The first 6 rows are patterns. Each new row is the sum of 2 different patterns, raised or lowered, with some noise. Before adding, each is slid sideways (what falls off one end comes back at the other) and multiplied by a number that may be negative. Names go in the order of the patterns.
Known rows, each followed by the names of its patterns:
[  1.5   5.9  15.1   3.8 -20.1  -8.4 -18.5  -1.5  13.6 -13.1  -0.7   9.4
  15.9  -8.0 -26.3 -11.7 -10.4   0.9  15.4  -0.5  -2.5 -12.0   9.0 -30.4
  10.7  23.2   7.6  -0.9  -7.4 -13.8  -2.8  20.2  -6.7 -20.1  16.7   1.3
   6.5 -11.3  -8.0  28.6   0.5]
E
[  7.0  27.7   2.2  14.0 -11.6  29.1 -13.7  -9.4  13.2  12.3  -1.7  -7.0
  12.6   2.6 -23.0  -0.3  -2.1  -4.8  26.5 -17.1  10.5   9.6  11.3  -4.0
  23.5  -9.3  22.5   4.8  -7.0  -9.4 -13.5  -6.7  15.8   8.5  15.7  10.9
 -10.2  -9.6   7.4 -10.6  -1.2]
C
[-11.9 -12.2  -2.3  -6.0  18.5   1.9   4.1   3.0  -0.6  15.7  15.3 -16.1
  -4.9  -8.0 -14.8  33.7  11.1  -0.4  -5.8  -8.9  14.4   2.1 -29.4  -1.3
   4.5 -17.4  -2.2  -9.7  -9.2 -17.8 -18.6  -1.7  26.8 -37.3   5.9 -15.2
   0.2   3.1  -2.9  -7.4   1.5]
G
[-34.1   6.6 -11.7   5.2   2.6  10.5   3.0  20.1   0.9   0.4 -13.0   9.3
   5.7  20.1  -2.4  23.4   5.9   2.6  -0.5  -7.1  15.0  -8.6  34.5  13.6
 -27.6  -1.4 -16.6   4.1   0.8  -5.2   1.2   8.2   2.0  34.2  15.1 -19.4
  -6.7   4.0  15.3   0.4  -1.3]
W
[-21.2 -11.4 -15.0  22.6   1.6  -7.4  13.9  -0.7  26.6  18.9  -8.3 -12.7
  -0.8  11.7   2.2   6.0   0.7  20.9 -11.5 -12.7 -13.4  12.5  -4.9  16.1
  -6.8  -6.6  -2.3  14.4   5.8 -20.6  23.5 -12.4 -12.0   9.4 -19.9 -17.3
  16.1   5.4   2.4  14.6  14.3]
F
[  9.4  -5.3  17.5 -44.1   1.1   9.9 -26.4  14.7  -1.2   7.6   7.0 -18.3
  25.4 -24.0   7.2  10.4 -10.6   0.0   2.2  -0.9  -4.3  14.0   0.9  16.6
  20.7 -14.6 -21.1  -7.5   2.3  -7.4  -7.3 -22.7  -4.7   8.7 -28.5  -6.8
  27.8   6.5  -7.5  -3.7   6.1]
V

New rows, each followed by the names of its patterns:
[-13.9  16.9  28.9  38.7  15.9  34.6  16.7  24.0  12.6  15.6  13.4  19.1
  43.5  50.4  32.1  22.8  12.8   1.7  37.7  24.5   5.7  40.8  15.2 -16.9
  22.1   5.1  25.6  40.7  32.9  14.8  33.6  26.8  -0.6   7.8   7.1  40.4
  36.5  -9.7  30.2  21.2  11.2]
E C
[-31.9   7.3   5.9 -32.4 -20.8  29.2  29.9   3.5   6.4   2.1  -8.2  -6.3
  16.0 -26.7  -8.1  36.6 -32.8 -10.5  -9.4   5.7  12.5  -3.6  22.4 -39.7
  11.8  25.6 -25.5  -1.7  -5.2   8.7   2.8 -16.1  -0.6  11.2  10.5 -26.4
 -21.5  11.6   9.7  10.9  -5.0]
E V
[ 26.1 -29.3  13.8  -6.9  18.0  17.1  18.5  -5.8  21.9 -14.6   6.9  -2.7
   8.8  22.3  36.8   3.7  21.5   0.6  12.0 -11.5  25.8  -4.8  41.4 -12.3
  26.2  18.6  -8.5  11.4   4.9  45.8   9.5 -14.7  30.5  -3.7  15.8  15.6
 -20.1  27.7   7.7   2.3  28.4]
C W
[ 7.7 45.2 18.6  3.5 23.1 10.7 11.4 27.5 28.4  5.4 26.1  9.2  1.3 13.5
 32.9 16.6 24.7  7.0 32.7 41.5 14.6  6.1 40.9 28.4 -7.0 13.4 39.3 22.8
 16.5 15.6  8.4 18.0 43.9 12.7  6.2 40.5 -4.9 26.4  1.4 11.7 37.3]
C V
[ 13.8   8.8   5.5  13.7  21.2   7.9  17.8  -2.8   1.3  -2.3   4.9  -1.5
  40.1  18.3  21.1   4.8   2.2  10.2  15.6  -9.0  19.6   9.6   9.9  10.6
   2.7   1.3  -9.6   4.6   0.7  49.9 -10.3  -5.1  -3.4  -2.5  13.2   5.8
  -0.1  10.6   4.9   0.1  28.8]
G W
[ 20.2 -19.4   9.9  35.2  14.1  17.3   4.1  14.3  10.3  30.0  14.5  44.9
  -6.2  23.2   4.7  18.0  10.1  19.3  15.1  29.5   8.4   9.6   7.0  18.0
  17.6  18.3  21.2  23.7  24.5  21.1  35.4 -11.3   8.6  33.7  12.3  51.7
  24.6  19.2  19.9  14.5  24.9]
G W
[  1.5  17.9   8.7   4.6  -4.9  23.2 -15.3  25.2  37.3   1.8  -8.1  -3.2
  -2.4   0.3  17.2 -13.0 -10.7  24.7 -11.0   7.3  16.1   5.1  21.9   4.0
  11.4  16.4  14.2  19.4 -35.0   1.5  -0.6 -10.7  25.7  -3.0  10.7  17.9
   6.7  17.2 -27.8   2.8   6.2]
E V
[-40.7 -18.2 -18.0 -34.5 -22.7 -49.6  -7.8 -17.9 -53.4 -33.6 -21.0 -33.6
 -35.4 -34.1 -17.7 -38.3 -37.8 -24.2 -23.2 -42.1 -27.9 -40.9 -32.1 -20.4
 -42.1 -25.1 -38.1 -37.4 -29.9 -21.8 -21.4  -8.1 -34.9 -28.3 -32.2 -32.8
  -8.5  -9.0 -40.5 -23.3 -30.9]
C G
[ 20.4 -14.4 -12.3   9.0 -15.9   3.0  -3.7 -56.0   6.2 -16.6 -31.2 -22.7
 -12.1 -38.3 -12.2 -44.6 -15.3  14.6 -27.2   7.4 -14.3 -25.5 -15.5 -26.5
 -25.4   0.7  -8.5 -25.5  -0.7 -13.1  -2.6 -35.8  -8.9 -21.7   1.1 -27.1
  14.9 -11.1 -26.5 -27.1 -18.6]
C G
[ 13.8  19.7   9.6  -5.6  -0.2  12.7  19.3  13.4  -5.0  25.0   9.0  28.2
  -7.9  31.5 -36.0  -0.7   7.1  18.9   3.2   5.3  17.9  21.1 -18.4   3.3
  -8.6   6.2  34.7   2.0  11.6  29.2  19.0   2.3  25.5 -11.1  37.3   1.2
  22.6   5.0 -30.8  -4.5   6.4]
C W
[ -8.8  16.3 -24.4  -9.9 -22.2 -35.3   5.1 -24.4 -34.9 -29.7   2.6 -55.0
   2.6 -26.8 -27.5   6.6   5.9 -14.6 -13.0 -30.9 -33.7 -40.5  -9.5   2.7
   4.5 -38.8  -6.8  -9.0 -31.7 -41.3 -36.9 -42.3   1.8 -33.2  -2.4 -15.1
 -29.2 -31.5 -13.6 -24.1 -18.5]
C F
[ 28.3   9.9  -6.7   4.9  46.0  33.6  -0.4   8.8  20.1  20.1  41.1  14.7
  46.3  23.3  32.9  15.4  10.6  13.2  22.8  15.2  22.6  20.1  35.9  12.8
  32.2   3.0   7.4  20.2  25.3  36.6   4.5  49.8 -13.9  -3.8  40.0  24.2
  41.7  29.1  24.0  13.6  26.2]
E W
[ -5.5   1.1  -1.4 -20.6   6.5 -13.8   6.2  22.4 -19.5  -5.4   9.6   3.2
  -6.9 -30.2  22.4   6.0  13.6  14.1 -11.6 -17.8   0.0  -0.5   7.0  -1.7
  27.4  -0.6  -9.7 -20.2 -16.2   0.4  12.4  -4.7 -27.0 -11.9  14.3 -12.6
 -23.3 -13.0  27.9  10.5 -34.5]
E V
[-13.8 -12.6  16.3  20.5  -6.6  -6.8  17.8   9.0  12.8   2.3   5.8  27.7
 -13.7  24.3   3.3  23.0   5.2 -17.9  -3.0 -10.6  -0.5  21.8  -3.3   2.7
  12.9   4.4  -6.8 -24.0 -10.5  -7.5  -7.4   6.3  11.5   1.6  -4.2  18.7
 -45.1   5.0  22.8  11.6   5.6]
E G
[35.9 12.7 11.5 39.9 40.5  2.5 23.3 14.0 39.6  4.2  5.8 30.2 14.7 43.2
 11.7 19.8 34.1 -7.7 17.8 11.4 10.3 47.2 -8.8 39.4 20.3 20.1 20.7 33.7
  9.2 34.0 22.1  4.4 10.3 -3.2  0.9 37.1 36.2 32.9 22.6 14.8 14.8]
C V
[-16.8 -32.9  -3.5 -27.7 -16.5  -5.4   0.7  -7.5  -2.6  -2.0 -20.3  22.2
 -17.1 -25.8  17.1 -20.2 -44.9  -5.2  -2.2  -6.2  -6.4  -8.8 -22.2 -32.7
  10.5   4.0 -17.9   4.3 -13.0 -10.6   2.2  -4.0  -3.7 -39.8   6.0  -8.7
 -17.6   0.4 -10.3   1.8 -18.9]
F V
[ 17.0  -7.2  21.2  -5.2 -23.6   0.9  -1.7 -22.1  -5.8 -39.6 -21.8   1.8
  -9.2  -7.8   2.0 -28.3   2.4  17.7  -8.6   9.8  -9.6  -9.4 -11.3 -13.0
 -28.5  -4.2  -7.5  20.2  -9.7  -4.9 -17.6  -0.1 -13.3   2.9 -15.9  -5.8
  -2.5 -26.7  27.9 -25.7 -15.6]
G W
[ 11.9  18.2  12.0  30.3  29.5 -15.4  19.4   6.9   0.0  16.1  30.3  42.3
  25.1  40.9  26.1  23.3  34.8  14.3  30.1  10.4   8.0  39.4  35.7  31.5
  13.6  -1.1  24.3   9.6  58.8  10.4  40.8  28.0 -11.8  12.7  15.0  20.5
  44.6   5.3  17.1  20.9  30.1]
E V
[ 18.2 -19.2 -16.2  -8.2 -21.5  20.2  -2.3 -12.4 -17.3 -16.0   0.3  -8.9
  -2.9  -9.9  15.1  13.3 -50.4 -15.6 -19.4   6.0 -19.2 -15.9  23.9   1.0
  32.2   9.8 -24.9  -2.6  -6.4  -6.3 -19.3   7.6  20.4  21.9  -5.1 -17.5
 -32.2   3.9  -7.1  17.4 -19.6]
E F
[-20.3  10.7   7.2  -8.3 -16.9 -31.6 -21.0  15.3  -5.3  -9.0 -24.1   7.0
 -36.1 -15.0 -19.5  17.8  -6.4  -0.5   2.2  -9.8   2.0  13.3 -12.0  -3.8
 -12.5  17.8  -3.6  -3.1  -9.2   2.0  -7.5 -26.9   6.5  11.0 -35.3   1.5
 -29.4 -11.9 -10.8  -2.4  -5.3]
W F
[-18.5  11.0 -18.9   7.3  11.6  12.2  -7.2  30.2 -11.7 -21.1  -0.7   1.1
  28.1  17.5  13.1  -4.9  10.9  35.4   8.2  -8.5  -2.1   7.5  -1.2  15.7
  15.8   5.5  -2.7 -11.8  15.9  23.5 -13.3  18.9  11.8 -18.1  14.8  -1.5
  -8.0 -19.7  -4.4  24.2  38.0]
E G
[-36.8  29.5   3.9   6.8  -0.2   3.0   7.7 -10.8 -13.4  24.5  12.9  -4.6
 -10.6 -11.4   2.7  13.3   4.5 -26.0  -3.2  17.3  16.7  -4.1 -27.0   4.0
 -21.7 -11.9   2.5   8.6  -8.7  -0.8   0.9 -38.3   6.6  34.0  10.0 -20.6
  12.0 -26.6 -15.3  26.7 -26.4]
E F
[  4.0  -8.1  -2.1 -34.9 -18.6   7.5  32.0 -10.1  16.2  -0.5 -24.4 -23.5
 -18.7  -8.6  -4.7 -11.4  16.9 -15.5   8.3 -10.8  -8.7 -37.6 -12.3   0.2
  -3.5   6.1 -19.8  18.0 -46.8 -27.6  11.4   4.4   6.5   3.0 -10.3  -5.6
  -8.4  -2.1  -3.2 -53.6  -2.5]
W F
[ -4.5 -27.6  -4.9  40.0  32.5   3.8   5.6   6.4  29.1 -22.6  39.6  -8.8
  19.1  20.8 -21.4  14.1   8.9  38.3  13.1 -24.7  52.5  -9.9  24.3  11.8
  -5.4  39.6  14.3  12.5  13.5  40.3  15.7   9.1  23.9 -20.0 -10.3  17.9
   1.4   4.1  14.2   4.7  -0.1]
E V
[  1.1   2.1  20.4   3.6  -7.6   9.7  24.9  -0.2   0.4 -21.5  31.6   1.0
 -10.0  -0.9  -2.0  -2.5  -5.7  -4.6  21.7  13.5  13.4   4.2 -21.7   8.3
  -2.3  -7.9 -10.4  -4.3   8.1  17.6   9.9   4.0  -1.3 -21.1  -5.5   8.6
  -3.7  26.5 -17.0 -17.1  13.1]
E G
[  7.9 -12.4  -2.7   4.3 -18.2   7.3   0.8 -38.5 -29.6  -2.0  16.9   6.8
  -9.2 -11.1  -1.4  -7.5  -9.5  12.2 -14.8  23.8 -12.1 -16.9  -3.3  -6.4
 -20.1  27.7 -10.7 -15.6  -3.7   5.9 -20.6  -5.2 -15.3   8.5   6.5 -31.3
  -5.8 -22.0 -14.1 -23.6 -14.5]
E G
[  2.3 -10.9  -5.1  14.7 -10.1 -17.7   8.8  36.1 -10.9   9.5 -17.0  31.7
  -8.6 -30.1   9.5   8.3  -7.7 -18.6   6.2  13.8 -17.2  10.8  -1.7 -15.4
  31.0 -17.2   0.5  -4.9  13.6  13.2  28.7  -3.1  17.4  -8.4  -7.8  -8.9
  -5.6 -14.0  33.4  -2.0  -4.8]
E C
